The rows of a group lie close to one hidden flat surface of 6 dimensions, which passes through zero. Surfaces can cross.
(in the rows, 100 means zero)
Known rows, each followed by its group:
120 102  84 100  82 106 113 114  80  88  75  85  82 115  87 -> z_258
 98 124 116 111  94  97  99  77 102  86  76 103 110 113 120 -> z_554
116 110  88 104 105 113 107 114 100  72  94 123 100 117 104 -> z_919
 95  97 105  96 111  98  98  95 111  90 109  97 103  94  97 -> z_405
 80  74 113  85 106 104  97 103 104 119 107  84 101  76  89 -> z_919
113 103  84 104  99  89  97 107  96 108 117  98  93 106  92 -> z_554
 97 112 108 107  96  99  92  91 107 106  94 115 114  90 133 -> z_598
 96  95  96  98 107 102  97 110 103  93 105  91  91  94  90 -> z_919
109  82  98  90  97 111 117 100  97  96  92 102 105  98 101 -> z_258
109  94  91 100 105  93 109  92 111  93 112 103 103 102 105 -> z_258
 83 120 118 104  93  90  68 104  80 107 103  93 100 127  77 -> z_598
 90 125 106 109 109  82  68 103  94  88 124 101  98 136  75 -> z_919
119  96  96  94  95 127 131  95  94 109  81 135 120 107 110 -> z_405
 85 107 120  99 105  95  88  82 102 105 104 105 117 106 103 -> z_725
126  91  67 105 111  97 129  98 120  95 114 110  89  89 110 -> z_598
 96 105 106 102 100 101  98  93 102 107  99 107 108  97 111 -> z_258
104  76 101  87  91 101  98 111  96  94 110 102 111 108 103 -> z_725
107  83  83  95 109 117 120 114 104 116 107 117  94  88  94 -> z_725
113 109  84 109 104  77  96  96 110  92 118  89  90  96 106 -> z_554
117  93  88  95  93  87 104 100 103  92 102  75  95  75 117 -> z_554
114  92  88  97  92 109 115 110  93  90  84  92  89  99  97 -> z_258
 94  94  98  97 107 115 107 109  95 123 105 114  98  99  81 -> z_725
 71  91 123  91 108 103  80 109 100  84  96  71  92  90  80 -> z_554
104  82  99  86  86 120 108 122  81 105  76  84  92  85  91 -> z_554
 94  93 112  93  95 111 102 103  92 102  87 100 107 100  98 -> z_919
 99 123 109 106  88  98  86  98  74 109  94 109 108 139  82 -> z_405
 82 112 114 105 113  74  75  85 117  75 112  71  95  93 101 -> z_725
118  94  88  97  92 115 122 100  85 127 101 136 114 125  92 -> z_598
101 117 107 109  96  78  89  76 107  99 106 101 112 109 122 -> z_405
 88 102 125  91 106 111  90  97 104  59  89 106 119 106 110 -> z_919
101 110  91 106 101  94  90 118  92  83  95  72  71 102  77 -> z_405
101 117 117  99  75  94  86  90  74 103  78  88 112 117 104 -> z_554
106 111  90 110  97  83  95 105 104  61  86  55  70  90  99 -> z_258
 86 124 108 112 101  92  76 104  97 103  97  87  88  96  98 -> z_258
 94 109 115  99 110  94  95  82 108  80 102 100 113 106 102 -> z_405
 94  92  98  98 108 103  97 109 108 103 111 101  97  87 100 -> z_598
107 110 100 104  91  94  97  97  92  98  94 101 102 113 105 -> z_725
113 107  83 109 102  95 107 104 107  87 100  98  88  99 105 -> z_919
 79  88 116  93 110  93  88  93 115  90 109  84 104  81 106 -> z_405
106  99  98  98 100 100 107  93  96 107 106 108 107 116  93 -> z_598
 95  86  99  95 111  88  91 102 111 100 135 106 108 104  96 -> z_725
 96  98 116  92  93 105 102  87  89 106  91 106 119 116  96 -> z_598

New rows. What belongs after each?
104  87  90  97 101  94  93 116 100  95 120  97  94 107  90 -> z_725
113  88  84  97 100 101 116 108 100  85  98  90  88  97  94 -> z_258
 85 111 106 103  98 105  81 117  86 117  99  99  90 104  81 -> z_258
111 111  76 116 116  81 101  98 122  93 130 107  86 103 101 -> z_554
 80  87 119  86  94 106  78 119  74 119 114 104 112 131  65 -> z_725
 93 107 103 104  96 102  94 107 101  80  75  69  80  73 109 -> z_258
103  97 111  90  80 111 101 102  76 112  77  97 113 105 100 -> z_554
108 119  92 118  83  73  87  90  95 127 111 107 101 116 121 -> z_405
108  86  93  87  93  89  91 111  87 121 125  90 106  94  89 -> z_554
122  70  85  81  83 117 120 124  86 112  84  84  94  70 103 -> z_554
106 110  88 109  93 106 103 114  92  89  81  86  77 103  92 -> z_554
 96 104 101 103 103  95  94  99 102  99 108 100  99 107  96 -> z_554
 94  90 110  90 103 115 106 104 100  79  78  85  98  83  98 -> z_405
113 105  96 101  93  93 111  88  96  78  83  77  91 107  96 -> z_598
101 111 105  97 107 107 100  99  90  90 100 111 106 126  74 -> z_405
105  98  95  98  98  93  99 103 102  91 100  81  92  85 103 -> z_554
114 102  82 106 102  91 106 104 102  94 109  98  90 109  92 -> z_258
 86 113 109 105 106 111 100  97  93 110  83  94  91  92  85 -> z_725
112 102  89 103 111  99 111  94 110  98 114 119 105 105 101 -> z_405
115 112  91 107  95  83  99  89 104  92 101  90  99  97 116 -> z_554
 79 101 126  94  93 129  95 102  90 127  69 116 116  75 119 -> z_258
112  98  72 106  91 110 104 138  81 108  92  89  64 103  71 -> z_405
 91  86 111  94  86 103  97 100  94 126  96 103 111  91 114 -> z_405
114 110  89 109  92  93 109  91  98 110  97 106  98 104 110 -> z_919
 98 124 101 114  96  88  86  96  99  91  90  85  89  97 108 -> z_258
108  92 104  88  87  95  98  98  85 120 106 101 120 100 105 -> z_554
104 100  94 104 104  79  90  99 112  81 119  88  96 101 106 -> z_725
106 104 101  99  98 107 107  97  94  98  91 110 105 109  99 -> z_405
 95  82  93  96 107 128 112 123  96 118 100 124  94 105  76 -> z_554
119 109  90 102  91  69  92  89 104  86 107  69  97  84 121 -> z_554
114  90  81  97  95 102 107 119  92 109 104  95  88  91  92 -> z_554
 95  94 100  99  98  99  94 108  96 109 103  94  94  96  94 -> z_405
 90 112 116  97  94 104  86 105  80  86  81  85  98 117  77 -> z_405
108 121  91 115  97  92  98  97  99  93  97 102  90 115 101 -> z_554
 97 104  97 106 103  97  92 107 110  97 103  98  91  82 114 -> z_598
117 105  74 109 101 108 113 113  99 123 110 126  92 107  95 -> z_258
 82  99 112 102 111 123 108  99 108 102  91 128 104 113  94 -> z_554
113  95  96  95  84 107 111 107  83  86  75  83  93 110  92 -> z_258
101  87  95  92 110 114 109 115 101  96 102 102  94  93  83 -> z_405
 91  96 113  96  89 102  95  97  94 104  88  93 105  95 109 -> z_405
107  89 110  89  91  91 103  86  89  84 103  94 117 132  88 -> z_258
107 108  92 104  87 112 104 116  79 108  84 105  90 118  84 -> z_554
 99  91  88 106 108  80  96  93 122 120 135 111 101  87 118 -> z_405
 98 116 102 109  92 102  88 107  94 108  92 108 100  98 116 -> z_598
114 111  86 110 101 101 113  93 102 116 106 126 104 109 106 -> z_725
102  98 114  91  89  99 108  82  84  90  80  86 112 123  84 -> z_598
 97 132  99 125 113  80  93  79 125  69 101  97  88 109 115 -> z_554
 95 102  92 103 108 101  97 111 101 100 105  90  83  94  82 -> z_725
103  93  95  98  98 112 107 109 100 103  91 104  96  88 107 -> z_598
102 107  96 104  93 112 104 108  92 116  89 112  97  97 103 -> z_258
 97 112 109 103 102  92  93  90 101  79  93  87 100 103 102 -> z_405
 97  85  96  93 118  78  93  94 125  86 131  76  98  68 110 -> z_554
 75  89 118  89 109  97  80 107  93 108 120  93 104 113  65 -> z_598
 85  91 118  88 111 112  90 107 103  80 104 106 113 102  92 -> z_919
118  97  74 102  94 109 108 125  81 129 113 119  90 117  74 -> z_554
103 104 101 102 104  88  98  85 104 104 118 115 115 118 102 -> z_258
103  96  95  94  92 121 105 124  75 109  85 103  90 112  73 -> z_405
 93  84  99  93 116 107 109 101 116 103 111 102 100  77  99 -> z_725
 99  87  95  97 105 102 106 105 112  89  96  85  90  74 108 -> z_405
106  80  90  89 106 105 117 104  93 101 110  96  95 117  63 -> z_598
116 120  90 107  80 116 106 117  66 101  71 104  89 132  76 -> z_405
